The same things were measured in two ways. Each way mixes the same 8 hidden numbers, adds some noise and spreads widely along 5 directions of its own, which tell nothing about the thing.
In the rows, 128 means zero.
Some things both ways: the first way, then the second way.
[123 111 170 138 120 138 132 160 128 139 147 115 113  77 175 180 131 111
 150 137 152 139 155 158 141]
[153 125 102 130 136 104 151 154 135 128 159 128 162 129 105 126 148 134
 116 153  78 129 147 119 143]

[122 129 122 143 103 161 156 131 132 131 129 128 135 129 111 170 132 108
 134 154 171 143 130 142 160]
[118  94 160 137 135 134 147 116 166 142 116 129 108 124 126 121 133 127
 110 110 128 140 122 124 133]

[ 98 119 122 141 118 169 138 111  60 132 211  87 130 114 175 109 136 160
  85 101 145 165 126 130 170]
[125 174 119 108 146 141 102 103  90  87 112  38 140 133 135 164 137 133
 128 136 117 138 166 100 162]

[113 146 139 150  86 128 119 135 149 132 104 116 127 127 140 115 134 157
 119 163 104 133 142  91 129]
[ 97 119 154 166 120 141 107 121 153  97 144 164 107 101 133 102 105 123
 156 123 123 113 105 147 100]

[110 130 128 146 109 144 147 149 107 100 137 132 116 112 129 153 130 103
 126 140 143 137 152 157 125]
[135 124 116 121 115 113 159 128 119 157 111 126 158 131 148 121 155 141
 126 119 123 129 148  99 144]

[107 160  97 102 107  73 179 117 141 126 125 180 129 106 122 145 141 134
 129 165  75  92 165 147 146]
[162  80 139 133  87 104 163 134 114 161 163 181 152 164 141 135  87 147
 118 120 252  74  62 117 136]

[114 102 149 136 109 172 139 182 142 112 148 117 135  99 143 134 142 120
 102 153 137 189 127 158 124]
[123 112 148 157 115 123 139 140 160 124 120 116 133 111 120 114 138 147
 133 123 112 103 144 112 127]

[118 158 137 123 107  99 142  95  92 163 116 131 125 122 159 139 124 156
 159 184 121  90 131 100 174]
[129 113 130 143 170 135 146 129 111 161 104 105 130 128  97 137 149 112
 137 141 133 125 111  92 132]

[123 135 126 133 114 136 124 150 114 111 151 151 105 132 143 165 130 112
 146 155 126 135 158 138 136]
[110 140 113 165 104 129 129 135 147 162 102 190 113  94 128 125 131 130
 185  80 125 125 107 106  64]

[120 151 129 130 103 154 123 110 127 141 104 132 110 170 147 155 118 134
 138 155 165 148 126 111 134]
[148 103 135 107  92 160 108 116 202 112 124  85 131 155 117 153 147 117
 102 105  71 180 170 168 165]

[102 145 121 146  95 120 124 140 147 109  85 117  96 136 124 146 135 134
  98 143  91 122 165 118 116]
[ 86 142 129  59 149 118  69 130  88 127 119  96 140 144 130 128 136 116
  96 140  54 112 146 198 119]

[104 163 113 126  99  91 197 127 188 117 109 172 111 120 130 148 130 117
 153 140 133 107 161 186 127]
[ 80 111 166 129 197 124 122 153 111 104 128 115 133 124 127  69 136 116
 114 185  67 110 155 145 139]

[121 147 120 145 107 153 146 104 122 128 162 134 132 141 135 159 125 121
 135 122 180 132 145 131 148]
[115 140 120 127 123 132 135 129 123 132 105 117 135 146 150 131 138 128
 135 118 142 126 153 137 133]

[123 160 133 119 106  96 160 100 162 141 109 145 123 139 146 146 124 147
 136 162 134 100 140 119 139]
[131 115 133 142 120 138 141 135 167 109 146 132 133 150 133 123 118 130
 120 125 127 136 151 149 149]

[103 143 144 137 100 109 184 115 100 153 132 116 140  69 174 127 134 145
 150 139 147 120 118 155 172]
[163  95 131 133  95  93 186 127 127 147 156 161 151 148 162 115 123 156
 109 131 206 124 120  82 161]

[112 133 131 106 112 135 140 130 159 151 126 137 113 128 161 154 131 144
 124 157 119 149 141 141 160]
[122 113 137 146 136 135 122 128 148 116 145 114 134 117  94 139 122 123
 127 125 103 104 112 156 124]

[107 100 139 144 130 166 112 168 107  95 183 107 112  99 132 152 132 118
  83 111 119 153 193 142  92]
[138 143 129  60  85 104  86 130 105 150 155 144 165 142 147 165  68 165
 110  80 156 110  94 159 137]

[120 134 124 112 102 128 174 118 141 163 131 136 141  97 146 171 142 135
 140 160 136 139 120 152 200]
[111 115 145  89 151 119  90 139 139 152  96 101  86 169 110 144 145 113
  90 128 115 119 146 159 106]

[117  89 151 128 130 187 135 147 110 136 193  91 144  90 149 143 135 134
  83 138 146 174 138 137 154]
[107 142 149 118 148 129 107 127 132 134 120 102 117 123 115 154  99 143
 122  97 144 115 118 127 124]

[133 145 115 160  90 163 135 123 137 115 133 130 154 144 100 153 138 121
 125 151 154 143 125 104 155]
[122  86 168 175 131 147 143 113 170  98 143 116 102 129 125 111 129 118
 117 140 149 121 121 121 146]

[117 125 125 126 118 172 123 116  58 138 163 104 108 125 165 189 133 118
 120 127 157 167 115 142 191]
[ 96 157  97 131 170 133 132 126 109 150  88 112 106 127 111 139 175  96
 145 124  87 141 152 133  90]

[119  95 141 133 127 167 141 133  91 121 191  89 152  79 128 141 139 137
  61 128 122 149 153 125 137]
[104 160 125 131 162 124 126 132 104 125 122 113 120 138 139 141 112 138
 139 118 160 118 138 118 124]

[ 94 127 132 116 105 135 130 148 111 108 136 123 105 106 168 114 138 145
  83 137  90 165 137 150 103]
[ 90 142 123 149 126 116 135 159  77 154 104 163 161 135 150 106 130 137
 170 124 159  51 112 146  87]

[130 177 109 146  99 107 146  80 127 133  98 146 126 165 112 174 125 126
 143 157 143  83 142  92 155]
[140  88 152  92 132 141  96 108 185 102 168 110 100 168 121 138 105 115
  77 127 123 176 136 176 169]

[102 152 124 144  87 120 133 129 144 129  90 123 122 124 119 126 139 148
 110 160  90 118 151 105 137]
[117 134 115 138  99 136 106 103 166  96 138 145  99 119 150 119 137 118
 141 113 103 159 146 142 110]

Other things, the second way, with their names:
<150>: [156 121 130 137 126 123 141 141 140 145 121 100 163 120  96 140 131 143
 139 120 108 130 129  86 159]
<3>: [146 122 113 142  57 129 123  94 189 110 139 127 124  86 120 144 154 137
 131  94  77 158 139 116 121]
<101>: [107 139 112 129 120 132 127 124 153 145 136 161 124 101 118 131 130 122
 137  92  83 149 121 155  93]
<241>: [113 124 130 139 216 136 116 142 103 127  92  56 119 128  68 131 173  98
 135 180  59 122 141 109 119]
<376>: [138 124  93  99  96 108 130 127 132 153 120 164 129 142 144 126 160 116
 128 127  99 141 139 141 101]
<381>: [109 124 120 161 120 108 169 130 127 107 128 160 119 120 179  81 162 131
 140 153 141 122 166 100 118]
<36>: [ 85 145 124 115 133 131 119 123 156 129 126 133 109 122 133 135 132 126
 116  91  93 149 151 165 111]
<134>: [130 132 125 146 111 129 107 102 150 100 136 109 109 100 114 145 135 124
 134 122 117 128 126 115 116]
<126>: [ 98 120 149 148 143 140 131  97 133 103 135 106 115  76 112 119 134 118
 132 135  96 127 110 114 126]
<254>: [ 94 141 128 159 165 123 133 133 114 139 101 156 104  90 133 102 144 115
 174 134 116 137 120  82  81]
<156>: [109 121 160  91 159 133  82 122  66 144 106 106 123 137 128 137  96 117
 133 146 169  96  74 119 127]
<63>: [145 113 132 145  58 107 157  93 136 130 142 136 144  98 146 148 115 159
 124  89 182 101  91  75 132]
<125>: [137 101 128 183 159 148 147 159 145 139 145 149 139 140  80 129 119 115
 162 137 143 108  96 141 120]
<19>: [ 71 147 117 193 133 126 173 119 130 126 113 164 123  63 144  91 157 127
 171 107  96 107 128 106  81]
<143>: [127 112 117 147 110 122 124 158 163 157 114 190 109 144 127 112 145 126
 150 114 112 123 142 140  88]
<69>: [107 146 127 115 101 122 118 111 117 128 126 126 143 101 143 134 124 143
 133 103 114 113 125 129 114]
<255>: [141 128 116 117 122 110 135  93 106  72 184  97 140 129 141 127 126 126
 102 167 144 129 123 119 166]
<43>: [115 138 104 173 119 123 168 140  92 120 103 113 165 120 134 111 173 130
 166 149 124  78 151 108 119]
<83>: [134 141 134 115 135 126 115 141 114 118 132 113 146 143 136 135 104 145
 137 123 152 126 130 111 150]
<22>: [ 92 129 136 137 194 141 126 146 135 141  95 117 102 142 115 118 144 104
 137 133  97 143 153 137 110]
<220>: [142 114 149 110  96 114  93 118 137 109 150 126 129 118 129 138  94 150
 116 123 145 113 102 108 139]
<135>: [128 129 121  97  99 121 116 138 157 129 134 166 129 157 181 109 120 141
 120 104 132 170 167 153 140]
<306>: [144 134 113 101 146 128 143 124 134 118 148  99 148 149 129 137 135 128
 104 136 110 166 152 139 173]
<147>: [116 116 124 113 128 125 127  98 124 112 162 127 116 123 127 131 128 106
 107 139 122 138 105 158 124]
<360>: [175 131 102 115  60 128 105 119 151 108 152 158 137 154 156 146 109 143
 145 109 169 151 130 122 140]
<172>: [ 86 155 116  82 154 131  68 137  78 177  69 154 102 160 147 139 131 105
 155 109 134 119 123 158  64]
<85>: [118 123 136 126 115 133 100 133 134 126 122 103 130 133  97 146 132 123
 123 115 111  87 123 160 112]
<378>: [110 110 155 168 123 112 146 107 131 112 148 153 110  77 134  99 119 137
 140 139 146 104  93  88 111]
<290>: [171 102 111  96  93 118 121 117 126 110 160  97 163 144 117 136 149 120
 108 159  93 141 127 135 166]
<374>: [131 115 136 131 119 107 110 131 131  87 154 124 134 131 134 104 132 132
 122 174 105 111 141 126 136]

Some of these things the first way, each followed by its name:
[108 112 138 152  99 181 148 156 159 138 140 102 125 113 138 157 132 116
 134 123 177 168 147 161 159]  <19>
[103 120 147 140  88 143 134 157 138 154  87 106 126  71 124 161 135 128
 142 149 125 126 170 133 141]  <376>
[106 140 130 174  81 147 161 133 126 110 128 108 141  91 134 132 143 128
 119 123 152 145 124 142 147]  <381>
[108 107 143 155  95 191 118 175 160 138 137 110 130 116 131 154 137 119
 139 138 151 181 149 142 154]  <3>
[ 94 114 146 118 122 158 135 119  41 138 154  79  98  98 195 144 127 147
  85 121 140 168 110 150 146]  <306>
[ 94 152 100  97 106  97 148 116  99 131 108 148 118  99 114 138 136 145
 100 163  55 100 174 128 133]  <172>
[118 121 148 159  95 170 119 153 151 130 148 114 134 116 147 133 133 133
 131 127 160 166 139 125 130]  <43>
[127 152 122 158 104 137 122 120 120 123 159 132 121 152 155 154 140 136
 136 145 125 136 129 109 187]  <134>
[103 154 100 131  99 101 177 136 171 125 126 154 126 131 121 118 138 142
 127 167  89 118 154 144 166]  <63>
[113 109 165 145 117 162 132 129  94 147 184  91 145  75 172 123 127 149
 123 125 165 145 146 122 133]  <83>
[106 108 137 115 116 155 130 157 137 139 117 116 102 110 126 178 127 115
 113 147 122 139 178 149 131]  <101>
[108 129 137 147 104 131 148 142  95 133 142 117 131  86 146 133 135 137
 140 152 124 127 146 132 161]  <254>
[114 127 114 142 113 150 115 138 103 100 178 142 133 109 120 154 138 115
 116 116 113 136 186 128 116]  <360>
[105 123 133 158  86 147 164 161 181 142 128 119 155  83 109 133 144 129
 142 148 134 136 161 144 166]  <378>
[100 130  92 136 102 165 130 135  98 106 130 112 109 129 104 177 142 115
  80 122 105 155 152 141 158]  <147>
